There are 10 hidden switches. A switch that is on adds its own fixed numbers to the row, and there is some noise. The rows also spread widely along 12 directions, which tell nothing about the answers.
(in the rows, 128 means zero)
Known rows, each followed by its switches (1 for on, 0 for off):
[149 127 129 116 124 102 126 132  67 138 118 114  66  99 148 151 161 123
 115 140 147 146 153 144 107  93 105 170 100 114 134 141 152 103 121 119
 143 168 134 129 147]
0 1 0 0 0 1 0 0 1 0
[149 158 154 102 145 117 146 136  49 138 133 146  91  89  90 127 179 106
 126 117 138 138 178 161 102 109  95 153  60 134  87 151 146 101 126 169
 165 159 117 119 172]
1 1 0 0 1 1 0 0 1 0
[127  88 132 115 149 104 155 152  97 128 125 135  96  98  88  86 121 155
 103 116 142 140 133 145 138 104 101 151 144 148 124 130 135 101 121 114
  82 160 144 141 163]
0 1 0 1 0 0 1 0 1 0
[ 90 142 119 134 180  97  51  85  65 108 124 123 130  55  92 161 115 179
 130 132 144 148 143 131 194  91 136 180 107 213 131 139 164  93 112 100
  83 113 154 120 152]
1 0 1 0 1 1 0 0 1 0
[106 153 110 103 160 139  76  91 105 138 123 126 153  77 102 132  99 150
 128 113 136 111 101 141 197 133  96 137 120 189 100 153 100 129  87 123
 136 114  80 150  62]
1 1 1 0 0 0 1 1 0 1
[157 138 119 148 157  82  63 138 101 116 137 132  76 124 130 200 109  85
 130 170 151 122 157 174 129 115  86 193 138 116 154 141 177  71  95 174
 159 127 131 144 175]
0 0 1 0 1 0 0 0 1 0
[ 79 157 150 130 151 148  45  84 140  98  69 118 189  98 123 145  99 101
 118 119 177 131  89 120 207 127 116 139 131 151 140 122  89  70 110 137
 128  95  96 167  81]
1 0 0 1 0 0 0 0 1 0
[ 70 107 110 144 158  90  73 150 112 119 150 137 124 109  88 175 108 140
 134 142 153  93 111 116 166 131 144 182 181 166 136  98 193  98 122 137
  77 119 153 139 153]
1 0 1 0 0 0 1 0 1 0
[ 92 171 126 159 154 148 108 119 113 117 117  99 165  97  85 123 179 106
 159 100 120 148 180 132 154  76 143 144  96 185 212 129 108 129 157 110
  95  99 198  98 163]
1 0 1 0 0 0 0 0 1 0
[131 152 146 124 168  87 153 139  99 187 145 143 114  74  75 137 112 112
 140 123 112  68 126 148 135 152 104 173 143 138  97 130 142 126 128 162
 156 140 111 136 167]
1 1 0 1 0 0 0 0 1 1
[ 93 107  94 107 125 126  77 113  71 123 107 114  87 145 153 189 154 143
 114 133 162 149 142 122 122 105 119 177 124 132 150 147 162 122 116  96
 116 165 149 123 108]
0 0 0 0 1 0 0 0 1 1
[101  95  84 129 164 102  94 159 122 161 142 157  76 180 111 174 105 114
 150 152 133  96 146 159 133 131  84 157 170 140 167 126 158 121 106 139
 118 154 168 126 167]
0 0 1 0 0 0 0 0 1 1
[ 38 150 120 107 122 129  76 143  94 125  99 141 136 160 133 180 159  87
 129 121 192  87  99  93 129 133 137 167 125 122 108  97 153 112 111 160
 130 150 114 143  74]
1 1 0 1 1 0 0 0 1 0
[105 137  98 112 142 191 135 113 111 139 139 120 160 126  71 131 168 126
 162  78  99 141 162 138 153 129 113 122 119 176 177 172 106 134 156 124
 130 126 154 104 130]
1 0 1 0 0 0 1 0 1 0
[ 85 161  80 115 152 156  73  85  76 159  91 104 115 126 134 192 162 118
 155 113 128 167 146 142 157 106  92 150  75 153 197 171  91 129 119 102
 171 152 155 120 111]
1 1 1 0 0 0 1 1 0 0
[123 150 107 125 172 153 146 113 140 203 125 132 152 101  91 135 108 100
 168  97  83 105 142 177 174 154  70 132 140 136 191 169  47 140 128 116
 194 144 148 122 143]
0 1 1 0 1 0 0 0 1 1
[101  77  89  90 145 130  70 119  82 117 124 144  98 110 117 146 108 179
 120 135 159 152 111 148 186 124  78 139 138 165 110 147 139  91  86  96
 124 155 103 154  92]
1 0 1 0 0 1 0 1 1 0
[ 62 109 130 116 155 104 132 166 123 209 112 187 113 137  86 132 109 119
 139 133 134  72  93 115 144 171  90 116 154 109 112  98 113 123 120 144
 148 173 119 146 148]
1 0 1 1 0 0 1 0 1 0
[173  75  82 108 118 173 178 119 155 147 119  86 127 121 130  93 100 127
 128  85 117 113 131 147 129 150  71 122 171 128 158 175 107 148 137 102
 110 138 116 135  89]
1 0 0 0 0 0 0 0 0 0
[ 79 127 104 119 125 149  92 137 125 120 129 112 162  94 118 161 149 119
 145 107 141 144 119 136 187 115 123 151 161 127 192 129  97  98 129 102
 156 139 142 145 104]
1 1 1 0 0 0 0 0 1 0
[ 75 158 161 129 134 126  53 115 121 123  82 125 179  44 129 147 120 123
 109 123 167 156  89 127 224 117 116 140 131 106 156 117  62  73 110 106
 174 129  97 170  94]
1 0 0 1 1 0 1 0 1 0
[143  76 160 124 144  79 133  96 101 126 103 110 112  54 110 123  80 148
  69 129 180  93  80 108 132 156 119 183 164 130  59 124 189  76 131 123
  68 133  95 169 141]
1 0 0 1 0 0 0 0 1 0
[161  87 175 124 163  96 184 119 115 165 126 138 122  31  65  73  93 150
  97 106 122 119 126 163 152 145  81 136 148 126  96 147 111  97 140 112
 118 141 119 152 198]
1 0 0 0 0 0 0 0 1 1
[118 113 135 117 154 124  98 138 121  93 129 145 130 123  86 116 110 130
 118 133 157 136 141 151 160 107 109 142 144 158 120 122 144  85 108 153
  99 109 129 148 151]
1 0 0 0 0 0 0 0 0 0
[109 111 103 119 175 100 143 160 143 203 140 165  95 149  76 139  80 106
 157 133 107  58 108 153 137 176  76 149 165 139 118 128 139 135 104 168
 140 143 125 144 154]
0 1 0 0 0 0 1 1 1 0
[119 128 137 152 162  95  80  91 108 128  77  96 101 119 141 173 109  66
 118 138 178  99 121 134 122 132  94 184 128 123 140 112 185  66 134 165
  89 122 153 142 146]
1 0 0 1 0 1 0 0 0 0

New rows. What belongs after each?
[129 184 178 178 129  70  61 145 111  94 109  98 134  18 138 151 154  87
 113 153 163 152 147 146 167  62 134 171 117 103 187  94 120  70 126 116
 151 107 146 152 164]
1 0 1 0 0 0 0 0 1 0
[ 94 106  85 104 141 122 134 148 113 194 111 141  80 179 135 167 121  97
 146 125 136  80 125 140 102 153  77 154 143 106 147 139 130 153 110 135
 149 186 145 127 118]
0 1 0 0 1 0 0 0 1 1
[ 78  98 154 135 163  97 105 123 117 165 101 132 131  57  88 160 113 135
 117 129 144 153 106 135 185 136 113 154 158 102 170 116 110  63 152  99
 138 147 165 157 200]
1 0 0 0 0 0 1 0 1 0
[152 112  66 104 142  98  93 109  80 158 152 103  81  51 141 177  82 169
 134 133 120  99 100 157 174 141  71 184 155 157 111 173 153 134  83  94
 160 150  84 151  69]
1 1 1 0 0 1 0 1 1 1
[103 107 119  89 162 188 154  45 106 175  85 102 158 120  95 146 136 121
 132  69 126 153 127 143 153 158  82 129 116 146 152 194  73 110 162 102
 147 153 149 125 131]
1 1 0 0 0 0 0 0 0 1
[113 132 152 147 187 105 120 100 117 145  95 123 142  62  69  95 104 142
 126 115 127 141 147 146 175 103 114 140 105 177 157 134  99 107 136 104
  92 106 167 130 195]
1 0 0 0 0 0 0 0 1 0
[ 85 119 139 142 176  87 126 104 118 163 125 108 163  21  70 155  94 153
 128 109 129 100  90 118 188 149 155 199 183 154 148 122 140 100 153  96
 100 116 163 144 173]
1 1 0 0 1 0 0 0 1 0
[180 146 144 120 142 129 113 119 112 108 120 124 111 126 117 144 121  77
 119 133 154 130 156 171 120 120  80 148 111 117 114 154 146  80 108 189
 159 117  93 149 147]
1 0 0 0 0 0 0 0 0 0
[140  69 101 109 160 115 107  82 113 136 110  88 118  52 128 150  64 165
 111 120 145 140  95 158 197 141  79 175 181 138 142 162 130  73 118  85
 117 137 123 168 123]
1 1 0 0 0 1 0 0 0 0
[ 52 147 104 112 162 110  81 134  98 169 125 157 117 151 106 181 114 118
 140 136 147  77 112 117 143 141 124 171 138 162 115 120 153 135 102 151
 120 142 132 124 113]
0 1 0 0 1 0 1 0 1 1
[ 76 143 138 112 154 158 109  84 121 170  78 150 165 136 101 145 126 118
 134 107 140 126 114 116 155 149 115 124 102 139 131 146  83 115 132 125
 142 133 124 129 125]
0 0 0 0 1 0 0 0 1 0
[ 64  88 109 105 143 169 153 105 121 152 105 104 165  99  82 115 145 148
 131  68 129 138 106 108 165 139 125 139 154 155 170 144  99 119 164  83
  85 145 171 126 125]
1 1 0 0 0 0 1 0 1 0
[138 111 104 145 177 101 148 123 155 195 120 109 124  72  92 118  61  89
 152 106 107  41 108 163 156 185  60 159 175 143 138 135 135 139 129 136
 109 111 137 140 128]
1 0 0 0 1 1 0 1 1 1
[ 61 110 145  98 179 124 131 124  98 160 124 168 161  72  47 112 109 177
 126 102 134 131 105 133 197 138 129 138 143 167 109 131  96  99 124 104
 124 144 136 145 169]
1 1 0 0 1 0 0 0 1 0
[111 108 115 155 131  96 137 166 129 171 124 116  97 112 127 140 136  91
 126 130 138  88 137 134 111 124 105 156 170  98 184 103 149 141 140 116
 103 152 180 117 150]
0 0 1 0 1 0 1 0 0 1
[ 77 158 145 108 173 139 116 101  80 143 118 142 145 119  67 142 161 114
 139 100 138 133 154 130 140 116 129 150  88 179 119 140 125 110 145 149
 121 131 154 116 165]
1 1 0 0 0 0 0 0 1 1
[ 92 109 115 128 168 120  59  84 103 110 107 125 143  95 104 156  97 170
 113 129 153 154 121 131 193 111 125 166 138 181 152 148 134  90 110  89
  84 119 150 136 138]
0 0 1 0 1 0 0 0 1 0
[124  95 176 103 172 108 144 122  67 115 105 142 119  39  62  75 128 151
  88 102 160 161 131 160 169 112  83 141 108 146  87 133 122  50 125 124
  99 162 129 151 183]
1 1 0 1 1 1 1 0 1 0
[103 118 115 126 175  82 146 149 101 175 150 143  98 108  65 149 111 111
 150 119 125  63 116 144 130 160 103 185 170 152 107 116 173 129 128 161
 113 140 147 139 170]
1 1 0 1 0 0 0 1 1 1
[197 107 156 112 154 124 147  87  78 116 109 125  96  97  99 108 122 141
  88 123 146 165 173 170 108 109  86 154  90 147  87 182 150  83 120 144
 111 138 115 132 182]
0 0 0 0 1 0 0 0 0 0
[152 171 110 173 158  83  65  90 109 138 107  86  96  91 149 171 103  98
 140 154 139  93 142 142 132 108 109 185 108 168 151 128 175 128 105 135
 103  91 138 121 109]
0 0 1 0 0 1 0 1 0 0
[ 83 150 121 114 156 186 119  81  99 141 109 127 168 147  76 153 168  98
 151  82 132 128 148 126 134 146 118 138  96 170 146 161 119 118 161 147
 124 126 151 104 130]
1 0 1 0 1 0 0 0 1 0
[ 99  84 112 108 137 134 159 152 120 206 109 143  85 146 112 161 138  91
 140 112 128 122 128 154 116 164  61 128 168  65 179 136 112 109 150 135
 179 194 161 137 173]
1 0 0 1 0 0 1 0 0 1
[116 107 110  87 113 146 119 117 100 139 119 118 107 140 146 180 139 112
 118 122 164 120 110 127 117 147 103 163 146  98 110 147 150 100 118 147
 163 161  94 155  91]
1 1 0 0 0 0 0 0 0 0
[ 60 160 153 124 151 105  91 129  69 173  82 144 101 104 122 162 184  98
 130 135 159 157 135 125 138  97 113 144  63 114 140 103 113  95 126 127
 154 166 156 128 159]
0 1 0 0 0 1 1 1 1 0
[205  96 125 107 110 141 166 133 123 103 155 103 129  69 105  86 105 154
 104 106 129 116 128 151 134 134  99 148 179 139  95 161 149 114 117 136
 120 125  72 152  96]
1 0 0 1 0 0 0 0 0 0
[ 78 156 145 136 132 131 127 159 117 146  92 143 130 139 115 106 183  86
 131 120 147 133 154 131 124  87 119 115  93 124 175 103  80 125 130 124
 131 155 167 117 145]
0 1 1 0 0 0 0 0 1 0
[108 119 124  93 129 132 165 128  76 196 101 143  96 115 108 129 160 133
 120 106 128 140 127 131 109 140  88 137  88 113 114 155  98 135 127 113
 162 190 120 130 134]
0 1 0 0 1 0 1 1 1 0
[ 97  99 129 112 140 173 128  60 115 155  77 100 157 117 109 153 128 108
 112  82 154 123  87 112 145 178  89 139 133 131 134 160 120  89 164 121
 116 146 122 139 108]
1 0 1 1 0 0 1 0 1 0
[ 90 196 138 128 124  87  56 143  95 144 133 150 138  65 131 189 129 137
 138 164 145  92 105 106 166 119 161 175 133 125 105 102 142 125  89 147
 185 122  75 149  93]
1 0 0 1 1 0 0 0 0 0
[143  63  92 104 170  93 112 123 105 164 112 145  53 147 124 132  65 140
 108 146 149 113 119 181 137 136  35 150 149 140 109 154 139 111  72 120
 118 173 119 156 136]
0 1 1 0 0 0 0 1 0 1
[134 102 115 109 147  86  86 125 103 112 162 137 131  59  99 159  67 181
 106 141 155  84  76 131 186 152 130 203 208 161  68 133 184  87  81 130
 115 127  64 172  94]
0 1 1 1 1 0 0 0 1 0
[117 130 108 142 129 140 155 159 134 146 148  98 121 145 113 151 170  68
 154 111 124  98 163 142  97 118 123 173 174 120 193 118 152 137 155 146
 112 132 188 107 147]
0 1 0 0 0 0 0 0 0 1
[ 73 138 164 105 179 105 123  97  74 176  88 166 135  94  71 105 122 130
 111 106 158  92 106 126 139 146  92 136  80 166  54 129 114 122 115 132
 111 153 114 139 135]
1 1 1 0 1 0 0 1 1 1
[ 98 176 185 132 145  49  83 159  55 129 110 167  81  93 111 145 163 108
  99 171 184 131 132 125 109  82 133 174  73 121  68  82 157  84  89 166
 143 153 105 152 167]
0 1 0 1 0 0 0 1 1 0
[129 138  74 111 135 175 107 100 107 138 120 105 116 164 133 177 150 112
 164 113 115 127 160 137 129 126 106 153 114 167 163 172 147 133 129 137
 131 129 139 104 100]
0 0 0 0 0 1 0 0 1 0
[ 48 109 134 101 184 163 166  83 112 220  80 152 163 129  60 136 133 102
 157  70 125  91  98 123 159 200  82 121 125 138 127 142  78 100 168 130
 144 172 155 123 148]
1 1 1 1 1 1 0 0 1 0
[121 142 143  90 108 161 145  99  47 139 110 131 123  96 107 115 201 159
 110  93 135 175 155 112 111 101 124 115  47 155  96 174 112 135 140 104
 138 167 102 107 119]
1 0 1 0 0 0 1 0 1 0
[ 73 107  85  97 136 159  90 112 115 122 130 116 162 114 117 139 115 158
 136 104 150 107  94 116 189 136 124 143 167 176 128 131 130 120 108 107
 102 129 112 140  49]
1 1 1 0 0 1 0 0 0 0
[143  91  66 115 168 161 119  81 135 128 124  84 137 123 103 149  77 131
 140  95 120 117 124 157 170 148  88 181 166 184 168 189 142 118 123 120
  81 112 148 129 106]
0 1 0 0 1 0 1 0 1 0
[ 96  99 114 149 172  82  83  69  96 140 104  67 118  64 126 219  94 104
 108 119 172  98  95 137 157 153 114 238 181 131 164 138 189  70 153 106
  86 129 181 147 159]
1 1 1 0 1 0 0 0 1 1
[124  78  90 131 169  83 119 119 109 156 103  96  73 100 126 141  81 121
 113 122 153  98 118 159 132 132  68 189 157 139 147 137 162 124 112 101
  75 149 173 146 143]
1 1 0 0 1 0 0 1 0 1
[ 76  84 120 115 147 141 126  64 133 184  87 112 144 141 118 172 104 125
 111 105 153  95  82 101 132 188 122 158 174 123 124 140 144 111 160 110
  94 139 145 138 123]
0 0 0 0 0 0 0 0 0 1
[123  90  85 137 141  92  88 150 107  97 167 109 101  98 103 166 109 158
 132 140 144 104 132 135 150 112 141 195 195 174 148 122 212 113 116 116
  66 119 153 134 141]
1 0 1 0 0 0 0 0 1 0
[135 118 106  98 125 162 147 112  75 146 107 119  82 173 116 158 177  96
 130 102 142 136 158 131  79 136  82 149  92 127 132 172 158 118 147 159
 133 171 134 113 137]
1 0 0 1 0 0 1 0 1 0
[ 59 132 140 125 116 119 164 130 102 208 127 132 160  44  82 136 179 163
 139  96 110  99  90  70 143 158 173 141 148 126 124 109 119 161 174  72
 137 153 140 121 134]
1 0 1 0 0 0 0 1 1 0
[152 120  93 142 152 135 133 110 148 144 115  93 137  90 114  86  89 140
 136 103 113 113 128 154 165 113  92 138 145 178 168 152  91 151 109  90
  90 108 137 132  96]
0 1 1 0 0 0 0 1 0 0
[152 117 167 120 158 109 180 141  89 170 150 153 118  37  44 100 138 141
 121 106 101 136 150 166 150 135  84 135 140 127 121 148 108  99 149 127
 160 159 129 131 210]
1 0 1 1 0 0 1 0 1 1
[114  93  91  89  98 187 110  95 121 136 134 109 160 106 127 167 142 168
 122  98 131 148  87 117 173 158 126 137 180 130 130 165 114 123 128  84
 156 144  84 146  48]
0 0 1 0 0 0 0 1 0 0
[163 129 124 143 123 129 134 149 138 132 126  87 114  83 138 134 135  63
 136 119 133 115 151 170 133 120  75 150 163  92 187 132 126 106 142 142
 149 129 147 137 129]
1 0 0 0 0 1 0 0 0 1
[129 106 162  94 126 143 154 128  73 148 131 148 116  88  89 139 181 123
 104 108 147 173 131 164 133 135  84 137 136  88 112 141 101  68 136 127
 195 187 107 150 154]
0 1 1 1 0 0 0 1 0 1
[150  98  86 144 169 110 138 116 148 149  95  98 116  94 117  84  57 136
 134 111 122  90 136 154 158 121  74 144 142 176 172 160 112 154 112  92
  61 115 156 130 126]
1 0 0 0 1 0 0 0 1 0
[109 160 126 123 137 136  67  84 111 134  91 121 157  84 139 156 112 148
 122 131 146 139 112 119 183 116 135 150 118 149 136 147  99 114 103 104
 144 119  95 142  78]
0 0 0 1 1 0 0 0 0 0
[143  28 114  93 139 128 154 117 117 138 106 120  87 130 114 104  80 154
  86 112 165 126 103 141 127 153  63 136 170 120 105 153 155  97 123 114
  70 161 118 157 131]
1 0 0 0 0 0 1 0 0 0
[ 92 115  73 128 135 136  94 135  83 104 140  86 113 104 111 148 167 137
 140  98 145 142 147 138 148  87 115 174 148 177 186 131 157 132 125  97
  79 140 179 115 102]
1 1 1 1 0 0 1 1 0 1
[ 95 144  88 148 135 121 111 107 107 170  69  87 101 140 162 159 153  75
 142 110 150  85 142 119  95 121  93 159 102 126 189 139 132 165 141 106
 104 159 180 104 102]
1 0 1 1 1 0 0 0 1 1
[142  77 123 125 188 109 123 111 131 149 102 117  98  97  95 125  70  97
 126 122 144 133 121 197 172 147  31 151 152 125 151 139 119  60 114 140
 127 134 152 166 176]
1 1 0 0 0 1 0 1 0 0
[ 61 119 115  87 149 151 181 123 105 216 141 165 149 148  63 142 142 141
 149  92 107  65 112 101 113 183 146 144 157 151  86 135 135 162 150 138
 126 156 137 107 134]
0 1 0 0 1 0 0 0 0 1
[ 15 141 116 124 142 120 107 162 131 219 120 185 159 113  85 154 137 153
 165 125 112  88  90  94 179 159 149 122 161 126 149  92  77 157 123  95
 170 154 141 131 123]
0 0 1 0 1 0 0 1 1 0
[ 92 139 164 157 195  97 105 102 117 172  82 150 118 123  79 148 119  88
 129 137 141 132 146 151 142 127  92 141  95 139 166 121 112  76 140 144
 116 134 184 126 224]
0 0 1 0 0 0 1 0 1 0
[159 151 145 122 116 143 170 163 114 153 127 131 124  75 106  72 162 110
 144 108 112 124 164 150 129 106  92 105  98 122 138 137  89 140 127 134
 163 141 109 123 128]
1 0 0 0 0 1 0 0 1 0
[ 49 160 128 100 119 182 104 158 141 137 153 155 197 126  87 156 175 127
 160 108 121 137 119 117 189 127 166 127 175 126 168 109  76 110 130 135
 190 124 122 136  97]
0 1 0 0 0 0 0 0 0 0
[ 45 110 143 111 154 104 144 117 117 239  58 165 114 132 115 138 109 113
 119 122 155  69  75  92 120 186  97 122 110  96 102 114 106 134 136 123
 128 179 126 141 136]
1 0 0 0 1 0 1 0 1 0
[ 67 123 124 126 141 113 124 172  78 121 153 126 117  86  79 148 188 137
 146 114 138 151 163 127 149  82 153 171 142 146 175  99 156 101 152 112
 105 148 198 116 181]
1 1 0 0 0 1 0 0 1 0
[151 101 116 108 154 100 161 146  88 182 116 133  63  94 109  99 117 115
 129 120 126 109 133 168 118 134  34 132  99 128 113 145 122 121 109 128
 137 180 121 135 144]
1 1 1 0 0 1 1 1 1 0
[104 184 105 144 151 148 116 149 109 129 162 109 143  93  82 137 185 107
 182 106  95 136 186 158 155  79 136 159 123 186 195 121 119 146 137 132
 133 102 182  92 139]
0 1 0 0 0 1 0 1 0 1
[142 120  59 155 134 123 124 124 125 162 104  80  94 134 158 158 129 108
 157 118 112 108 154 140 119 114  95 166 146 137 229 158 128 159 134  85
 111 150 185 105 118]
0 0 1 1 1 0 0 0 1 0
[ 92 128 115 129 118 150 156 113 126 174 142  91 177  47  83 168 147 134
 140  79 109  86  84  86 153 186 164 180 197 128 133 127 153 140 175 115
 126 117 124 128 100]
1 0 0 1 1 0 1 1 0 0
[ 94 134 125 132 156 131 157 120 121 187 122 118 145  92  69 143 137  91
 146  86 119  73 119 122 127 177 110 164 148 139 131 130 142 145 162 150
 115 124 152 119 142]
1 0 0 0 1 0 1 1 1 1
[ 96 190 161 127 124 141 144 148 130 179  88 144 162  92 110  65 156  92
 148 106 123  94 135 112 140 112 113  85  69 136 123 109  60 160 128 133
 151 132 102 118  96]
1 0 0 0 0 1 0 0 1 0
[106 201 169 121 118 139 156 134  82 154 105 120 142  91 117  99 204  73
 132 100 144  97 159 115  95 101 128 123  58 135 102 110 116 149 144 160
 140 136 121 105 101]
1 1 0 0 0 1 0 0 0 1
[113 107 147 155 175  94 146 153 125 151  99 128  95 137  90 106 122  50
 133 118 154  78 153 155 105 133  68 148 138 122 147  92 161  95 152 170
  69 137 190 126 193]
1 0 0 1 0 1 0 0 1 1
[171 140 121 119 175  92 102 124 120 160 125 157  92 115 114 130  67 118
 137 156 123 102 136 187 155 125  56 143 119 150 117 162 104 112  68 152
 175 136  86 153 140]
0 1 1 0 0 0 0 0 1 0
[ 65 186 157 147 158 121 137 109 117 183 102 118 170  89  90 136 161  85
 142  98 127  79 128 104 130 131 156 162 115 147 143 110 114 147 163 129
 110 115 170 104 142]
0 1 0 0 1 0 0 0 1 1
[ 67 143 157 136 172  47  90 167  97 182 133 187 110  66  83 134  95 140
 133 167 140  67 105 127 173 135 113 141 145 140  86  76 141 114  99 137
 138 143 119 147 164]
1 0 1 0 0 1 0 0 1 1
